There are 10 hidden switches. A switch that is on adds its own fixed numbers to the row, and there is some noise. The rows also spread widely along 13 directions, which tell nothing about the answers.
(in the rows, 128 means zero)
Known rows, each followed by its switches (1 for on, 0 for off):
[111 120 132 166 132 114 131 133 156 160 147 160 138 109 122 106 115  98
  90 131 101 125 152 146 111] | 1 1 1 0 0 1 0 0 0 0
[123 135 124 139 125 114 134  77 137 119  99 148 115  94 151 141 114 143
 102  93 107 125 111 116 103] | 0 0 1 0 0 0 0 1 0 0
[112 108 134 148 126 118 133 111 138 145 119 174 126 129 143 114 139 123
  96  98 144 125 120 110 108] | 0 0 0 0 0 0 1 1 0 1
[ 92 132 140 126 155 129 145 107 100  84 103 177 136  51 185 100 137 105
 100 114 176 114  96 160 133] | 0 0 0 0 0 0 0 1 1 0
[ 54  88 123 140 102 112 150 112 104 151 109 156 101 122 149 104 154 121
 132 111 123 148 105 129 106] | 1 1 0 0 0 0 0 1 1 1
[120 119 107 161 136 115  97  73 169 167 144 169 162 151 145 136 111 142
 107  79 105 154  95 146  95] | 1 0 0 1 1 1 0 0 0 1
[172 179 133 130 122 133 132 114 206 158 159 137 225 121 119 122 119 122
 154 169 159  89  99 204 108] | 0 1 1 0 0 1 0 1 0 1
[106 106 127 135 136 141 138 123 127 143 133 150 146 141 153 121 135 111
 105 108 140 138 128 128 138] | 0 0 1 0 0 0 0 1 1 0
[101 115 116 172 114 131  96  77 158 176  97 158 138 150 140 141 141 160
  88  79 156 122  85 137 101] | 0 0 0 0 0 0 1 0 1 0
[109 118 129 169 163 131 147  91 147 108 121 157 127 104 166 130 126 145
  80 115 139 129 136  89 119] | 0 1 0 0 1 1 0 0 1 0
[122 134 125 159 163 127 147 136 156 125 151 152 148 102 138 104 119 103
  84 149 125 124 159 112 116] | 1 1 1 0 1 0 0 0 0 0
[131 137 102 143 148 143 114  83 122 122 132 162 130 114 176 119 110 170
 147  81 114 135 122 108 112] | 0 0 0 0 0 1 0 1 0 0
[ 44  59 134 173  94  80 152 118 109 146 104 178  62 124 128 103 130  89
  83  85 110 174 117 103 102] | 0 1 1 0 1 0 1 0 0 1
[ 64 101 159 198  80 143 179  78 140 122 113 140  74  65 173  68 106 170
 172 163 144 146 140 124 112] | 0 1 1 1 0 1 1 0 0 0
[ 90  84 116 156 131  87 126 142 126 156 113 162 101 158 109 127 151  93
  62  90 112 142 132  65 104] | 0 0 0 0 0 0 0 0 1 0
[107 129  97 216 141 122 118 101 173 143 145 165 122 113 145  97  96 134
  89 130 122 153 122  98 103] | 1 1 0 0 1 1 1 0 0 0
[121  92 140 129 141 109 149 122 127 112 131 176 132 119 143 101 106  94
 114  88 166 141 129 100 116] | 1 0 1 0 1 0 0 0 0 0
[131  67 137 163 136  98 127 127 144 168 177 179 145 164 111 131  91  83
  99  69  83 185 156 136 131] | 0 1 1 0 0 0 0 0 1 1
[136 129 142 125 198 119 142  99 172 101 177 160 164  88 145 130 140 119
  93 147 122 132 153 149 112] | 1 1 1 0 1 0 0 0 0 0
[ 80 121 103 127 131 144 156 144 101 128 135 125 113 129 137 104 132 137
 162 128 127 152 137 119 123] | 0 0 1 0 0 0 1 1 1 0
[ 93 120 120 187 148 106 134 125 141 123 153 184 109  92 143  78 138 119
  97 143 144 146 131  95  97] | 0 1 0 1 0 0 0 1 0 1
[127 131  97 126 125  83 121 127 126 152 125 184 150 155 126 124 102  77
 109  59  93 142 100 100  92] | 1 0 1 0 1 1 0 1 0 1
[117 127 147 140 120 128 182 110 142 122 118 132 131 114 152 123 128 120
 118 147 104 127 144  91 121] | 0 0 1 0 0 0 1 1 1 1
[102 134 121 104 142 100 120 105 116 137 147 180 144  86 163 110 172 114
 158 129  76 122 121 155  87] | 0 0 0 0 1 0 0 0 0 0
[110 124 131 157 107 104 122  55 157 164 108 167 150 125 172 152 139 114
 103 106  58 143 100 141 105] | 0 1 0 0 1 0 1 0 1 0
[ 76 113 125 127 117 107 159 125 123 133 132 132 112  92 129 113 140 112
 130 148  91 140 126 158 107] | 0 0 1 0 1 0 0 0 0 1
[100 115 126 170 136 103 148 130 145 145 162 181 136 111 121  96 107  92
 111 119 130 152 132 134 103] | 1 1 1 0 1 0 1 1 1 1

New rows. What belongs after each?
[124 101 148  90 117 117 156  73 124 109  85 158 128 156 167 145 130 131
 137  57 142 134 101  86 116] | 0 0 1 0 0 1 1 1 0 0
[153 147 135 208 159 119 133  81 196 123 168 172 138  66 153 112 103 147
  83 159 105 123 149 120 104] | 0 1 0 0 0 1 0 1 0 1
[ 70 112  98 198 120  96 134 137 133 143 118 160  97 113 119  98 116  97
  87 125 127 159 111 102 103] | 0 1 0 0 1 0 1 0 1 0
[128  71 174 188 100 120 135  90 165 171 143 187 122 109 128 100 100 148
 122  95 162 118 150 153 106] | 0 1 0 0 0 1 0 0 0 1
[ 98  79 155 161 103 157 150  82 141 164 127 152 109 127 175 103 145 178
 146 126 130 115 164 100 113] | 0 0 0 0 1 1 0 0 0 0
[125 141 106 110 189 131 155 135 126  75 150 130 168 113 157 120  92  90
 129 129 114 171 119 138 155] | 1 0 0 0 0 1 1 0 1 0
[ 79 117 131 133 122 132 151 103 117 132 123 153 126 113 186 112 157 113
 123 134  93 137 124 118 129] | 0 0 1 0 0 1 0 1 1 0
[113 145 105 186 114 119 144 135 142 141 109 163 138 130 138  98  94 107
  99 112 140 127 114  84 106] | 0 1 1 0 1 1 1 0 0 1
[179 102 119 135 161  83 133 112 190 125 187 163 176 178 112 138  96  93
 143 104 113 175 128  79 115] | 0 0 0 0 1 1 0 0 1 0
[136 162  99 186 121 127 118 102 164 152 141 165 149 110 150 106  88 126
 117 124 101 130 123 119 104] | 0 0 1 0 1 1 1 1 0 0
[133 124 120 146 102  91 155 120 169 126 116 149 144 141 119 111 114  90
 123 132 172 134  92  88 104] | 0 1 1 0 1 0 0 1 0 0
[131  93 148 144 100 110 153  92 169 134 124 150 152 151 167 115 114  75
 102 129 129 157 105 100 142] | 1 0 1 0 0 0 0 1 0 0
[144 112 156 139 136  96 148 132 146 159 142 195 146 128 130 103 136  80
 109 115  99 106 180  78  88] | 1 1 0 0 1 0 1 0 0 0
[ 94 143 141 126 163 136 158 115 136  77 111 135 160  69 193 108 137  82
  74 173 130 135 104 164 159] | 0 0 0 1 0 1 0 0 0 0
[105 108 134 142 130  74 122  63 148 132 128 191 130  88 143 129 129 116
 128  88 113 143  89 154  80] | 1 1 0 0 1 0 0 0 1 0
[ 87 148 103 174 115  86 151 134 150 121 140 151 142  98 135  85 101  70
 134 169 101 172  83 136 112] | 0 0 0 1 1 1 1 0 1 1
[ 69 114 113 122  98 109 158 145 101 141 121 158 129 122 163  81 168  74
 155 156 117 138 107 109 117] | 0 0 0 0 1 0 0 1 1 0
[107 148  92 158 128 114 132 161 141 146 136 145 146 125 101  99  85  89
 112 121 142 142 115 154 110] | 0 1 1 1 1 1 0 1 0 0
[ 80 100 122 151 174 145 163 166 100 137 160 140 101  97 113 107 138 150
 108 131 112 126 205 122 112] | 0 1 0 0 1 0 0 0 1 1
[ 49 107 116 155  91 169 187 139  76 129 101 133  95 116 188  65 124 138
 184 143 146 142 139  94 136] | 0 1 0 0 1 1 1 1 1 0
[115 117 129 134 142 131 178 165 125 113 150 139 143 108 133  83 102  90
 127 152 143 135 155 111 131] | 1 0 1 0 1 0 0 0 0 1
[ 97  94 149 166 129 111 161 111 172 124 167 158 164 123 164  96 122  71
 111 165 134 174 107 147 148] | 1 1 1 0 0 1 0 0 1 1
[ 96 112 110 125 164 111 161 105 116  83 149 155 128 120 164 115 105 101
 142 106 112 196 121  98 125] | 1 1 1 1 1 0 0 1 1 0
[ 84  61 139 138 155 151 173 122 113 115 127 111  88 127 150 137 112 139
  80 113  88 165 187 105 157] | 0 0 0 0 1 1 0 0 0 0
[110  84 152 141 119 107 166 109 162 130 151 148 134 119 151 105 144  94
 132 171 113 153 142 119 127] | 0 1 0 0 1 0 0 0 0 0
[133 100 136 173  95  89 167  81 141 137 139 175 120 138 161 117  89 103
 158 102  55 177 142  50 103] | 0 1 1 0 1 0 1 0 1 1
[ 67 107 115 182 129 128 121 139 125 153 152 180 138 104 172  73 138  70
  97 152 111 166 124 164 139] | 0 1 0 0 1 0 1 0 0 0
[125 143 129 135  85  99 131 137 151 173 111 155 179 121 108 109 114  85
 143 123 147  97  77 184 101] | 0 0 0 0 0 1 0 0 1 1
[ 97 137 117 133 132 115 152 129 157 132 147 142 157 108 129  91 148 124
 155 173 160 118 103 152  94] | 1 1 0 0 1 1 0 0 0 1
[ 84  95 119 165 126 125 138 107 139 128 125 137 114 137 145 114 114 130
 105 115 127 181 108 125 130] | 0 0 0 1 0 0 1 0 0 1
[126 112 116 172  84 112 161 141 135 151 109 131 132 146 122 111  61  85
 117 110 111 151 116 101 137] | 0 0 0 0 0 1 0 1 1 1
[108 128 110 102 120 109 179 186 115 119 103  95 138 148  97 117 117  68
 135 149 117 141 126 100 134] | 0 0 0 0 0 0 1 0 1 0
[ 30 104  91 141 133 149 177 182  70 109  96 128  96 148 175  73 156  96
  91 144 150 159 125  53 145] | 0 0 0 1 1 1 0 1 0 1
[109 128 111 167 140 110 119  93 168 152 153 167 148 126 145 118 167 145
 117 144 122 128 107 104  85] | 0 0 0 0 1 0 0 0 1 1
[131 107 156 183 164 135 145 136 139 159 151 206 135 120 143  94 131 127
  67  99 145  87 199  64 101] | 1 1 0 0 0 1 0 1 1 1
[132 101 163 156 151 114 150 116 158 133 140 193 122 126 140 108 151 114
  78 113 155 111 171  64 102] | 0 1 1 0 0 0 1 1 0 0
[119 142 105 144 152  90 117 114 128 128 114 175 118 100 121 129 113 113
  78  80 106 126 121 109  82] | 0 0 0 1 1 0 0 1 0 0
[134 122 148 175 124 171 168 115 148 135 129 158 160 122 193  80  97 133
 123 141 158 113 155  83 139] | 1 0 0 0 1 1 1 0 0 1
[140 107 168 185  95 120 176 155 175 141 126 178 165 144 154  65 116  48
  75 163 202 109 132  66 143] | 0 1 1 0 0 1 0 1 0 1
[129  95 152  87 174 141 171 163  74 114 134 186 134 129 154 106 134 107
 114  67 137 101 198  74 124] | 0 0 0 0 1 1 0 1 0 1
[ 92  90 135 127 160 128 137 115 145 128 143 149 125 142 130 124 159 151
 109 112 153 140 129 131 116] | 0 0 0 0 0 1 1 0 0 1
[ 80 149 101 190 145 117 139 162 130 128 146 160 124  76 117  83 109  91
  87 151 145 144 116 161 118] | 0 1 1 0 0 0 1 1 1 1
[119  88 141 138 139 115 153 106 138 110 119 166 148 162 161 127 120 103
  96  81 165 153 101  78 138] | 0 0 1 0 0 1 0 0 1 1
[132  91 170 144  87 106 176 153 161 163 133 163 159 146 129  88 135  55
 110 157 150 111 148  93 123] | 0 0 1 0 1 0 0 0 0 1
[127 137 137  85 117  80 140 113 127 126  94 155 153 121 115 141 126  87
 138  83 116 122  95 148  90] | 0 1 1 1 0 0 0 0 0 0
[110 116 116 146 156 121 134 148 109 124 137 181 144 118 148  86 103  86
 106  94 148 146 138 113 118] | 1 1 0 1 1 0 0 0 0 0
[128 132 124 170 128 144 141 153 147 167 166 156 166 109 133  81 115 119
 138 159 138 113 159 152 116] | 0 1 0 0 1 0 0 0 0 1
[105 120 132 146 151 107 160 110 114 109 125 183 126  91 150 105 108 112
 116  94 141 138 128 104  97] | 1 1 0 1 1 0 0 1 1 1
[ 73  82 166 165 120 103 181 124 146 133 161 178  94  75 134  69 141 110
 125 163 143 128 162 126 100] | 1 1 1 0 1 1 0 1 0 1
[ 67 136  83 161 112  93 158 111 124  92 100 115 110 104 155 114  93  86
 122 141  82 192  67 112 129] | 1 1 1 0 0 1 0 0 1 0
[101 137 107 130 120 101 143 135 148 148 121 126 145 127 107 127 137  98
 127 148 107 134 106 140 104] | 0 0 0 0 1 0 1 0 1 0
[ 49 102 132 162 102 119 151  85 100 148 107 180  99  98 187 106 126 111
 108  93  77 153 115 133 114] | 1 0 1 0 1 1 1 1 1 1
[113 129 116 172 147 120 127 112 152 146 139 195 142 129 172  92 168 118
  73 135 145 108 126  50  91] | 1 0 0 0 1 0 0 1 0 1
[110 117  87 133 184  73 134 156 138 105 177 174 145 147 121 117 134  57
  88 118 107 182 107  88 117] | 0 0 0 0 1 1 0 1 1 1
[ 68  94 129 160 105 118 136 106 113 145 105 194 128 143 181  89 143  93
 104  93 156 162  88 116 120] | 0 1 0 1 1 0 1 1 0 1
[155 123 150 113 156 141 200 140 121  47 143 139 151  93 177  68  91 104
 186 164 184 145 152  64 148] | 0 0 0 1 0 0 0 0 0 0
[ 82 112 132 122 148 135 151 163  91 123 131 167 106  98 144  85 150 108
 110 116 142 110 163 116 120] | 0 0 1 0 0 1 0 1 0 0
[140 134 116 159 199 148  93 140 159 166 197 197 197 147 142 108 173 139
  96 122 165 107 152 133 105] | 0 1 0 0 0 0 0 0 1 1
[ 82 102 106 161 140 104 134 154 125 157 159 161 111 133 113 105 140  94
  99 126  87 164 141 119 113] | 0 0 0 0 0 0 1 1 1 1
[ 94 100 126 153 128 109 132 130 123 158 157 190 125 127 131  94 135 110
 137  99 118 147 143 130  95] | 0 1 1 0 1 0 1 0 0 1
[ 67  88 139 147 146  94 138 123 123 144 129 195 109 125 144 101 172  96
  65 100 131 135 134  87  88] | 1 0 1 1 1 0 0 0 0 1
[ 93 112 117 195 158 115 129 141 110 147 146 196 119  99 147 102  99  83
  47  92  92 157 160 117 122] | 0 1 0 1 1 0 0 1 1 1
[ 95  85 155 188 117 111 154  78 175 149 138 150 108 101 131 125 116 138
  82 137 127 150 132 141 111] | 0 0 0 1 1 0 0 1 1 1
[ 45  87 119 155  82 130 140 114 113 175  69 138  99 157 139 123 158 137
  92  95 139 133  99 121 106] | 0 1 0 0 1 0 1 0 0 1
[110  92 161  99 121 143 138  99  93 146 106 175 128 106 172 120 145 136
 132  72 128 102 148 155 121] | 0 0 0 0 0 0 0 1 0 0
[113 107 128 155 157  99 151  75 192 105 190 151 142 114 160 127 149 114
 114 179  90 186 117 125 120] | 0 1 1 0 1 0 0 1 0 1
[ 70  75 141 181  64 114 155 111 136 170 107 140  82 114 136  96 125 119
 110 139 113 146 122 130 119] | 0 0 0 0 0 0 0 1 0 1
[104 103 176 138 116 117 170  84 140 143 134 176 114  87 148 103 143 149
 157 128 126 115 160 137  83] | 0 1 0 1 1 0 1 1 0 1
[ 89 123 122 188 155 105 135 132 151 142 181 189 149  90 150  83 141  80
  88 163 108 148 136 136 109] | 1 1 1 0 1 0 0 0 1 1
[132 116 156 120 116  99 150  96 164 133 130 143 143 110 127 131 122 105
 134 131 102 135 126 153 112] | 0 0 1 0 0 0 1 0 0 0
[126 147 104 209 128 175 139 120 159 150 144 121 150 122 151 102  80 156
 126 150 132 143 148 118 138] | 0 1 1 0 0 0 1 0 1 0
[ 99  81 135 190 109 130 150 144 160 168 187 155 120 145 134  72 125 103
 126 167 119 172 163 111 135] | 0 0 1 0 0 0 1 1 0 1
[149 131  99 168 192 110 140 110 159 100 156 161 151 139 147 132  95 122
  78 102 109 156 135  41 112] | 1 0 0 0 1 1 0 0 1 1
[ 93  82 144 135  93 137 154  94 133 136 102 144 132 140 168 112 112 123
 134  99 163 145 103 138 140] | 0 0 1 0 1 1 0 0 0 0
[129 120 160 152 115 110 153  67 181 159 129 154 139 100 133 137 144 156
 125 138 112  99 133 135  81] | 1 1 0 0 0 0 0 1 1 1
[103 124 119 132 139 159 149 126 124 124 116 117 141 113 146 113 111 146
 127 128 153 132 133 151 132] | 0 0 0 1 1 0 0 0 0 0
[124 136 105 214  92 109 126 132 174 179 144 189 170 158 139  70  83  71
 117 124 161 146  99  87 106] | 1 1 1 1 1 1 0 1 1 0
[118  88 174 122 115 120 151 116 160 157 136 158 154 113 137 111 152 101
 115 148 149 105 144 167 122] | 0 0 0 0 1 0 0 0 0 0
[ 98 133 106 175 171  62 100  91 205 149 177 179 120 113  99 139 175 123
  68 147  73 147 123 122  58] | 0 1 1 0 1 1 1 0 0 0
[100 125 111 129 107  97 142 118 146 148 121 124  98 126  96 129 133 132
 138 127  93 137 124 120  87] | 0 0 1 0 0 0 1 1 0 0
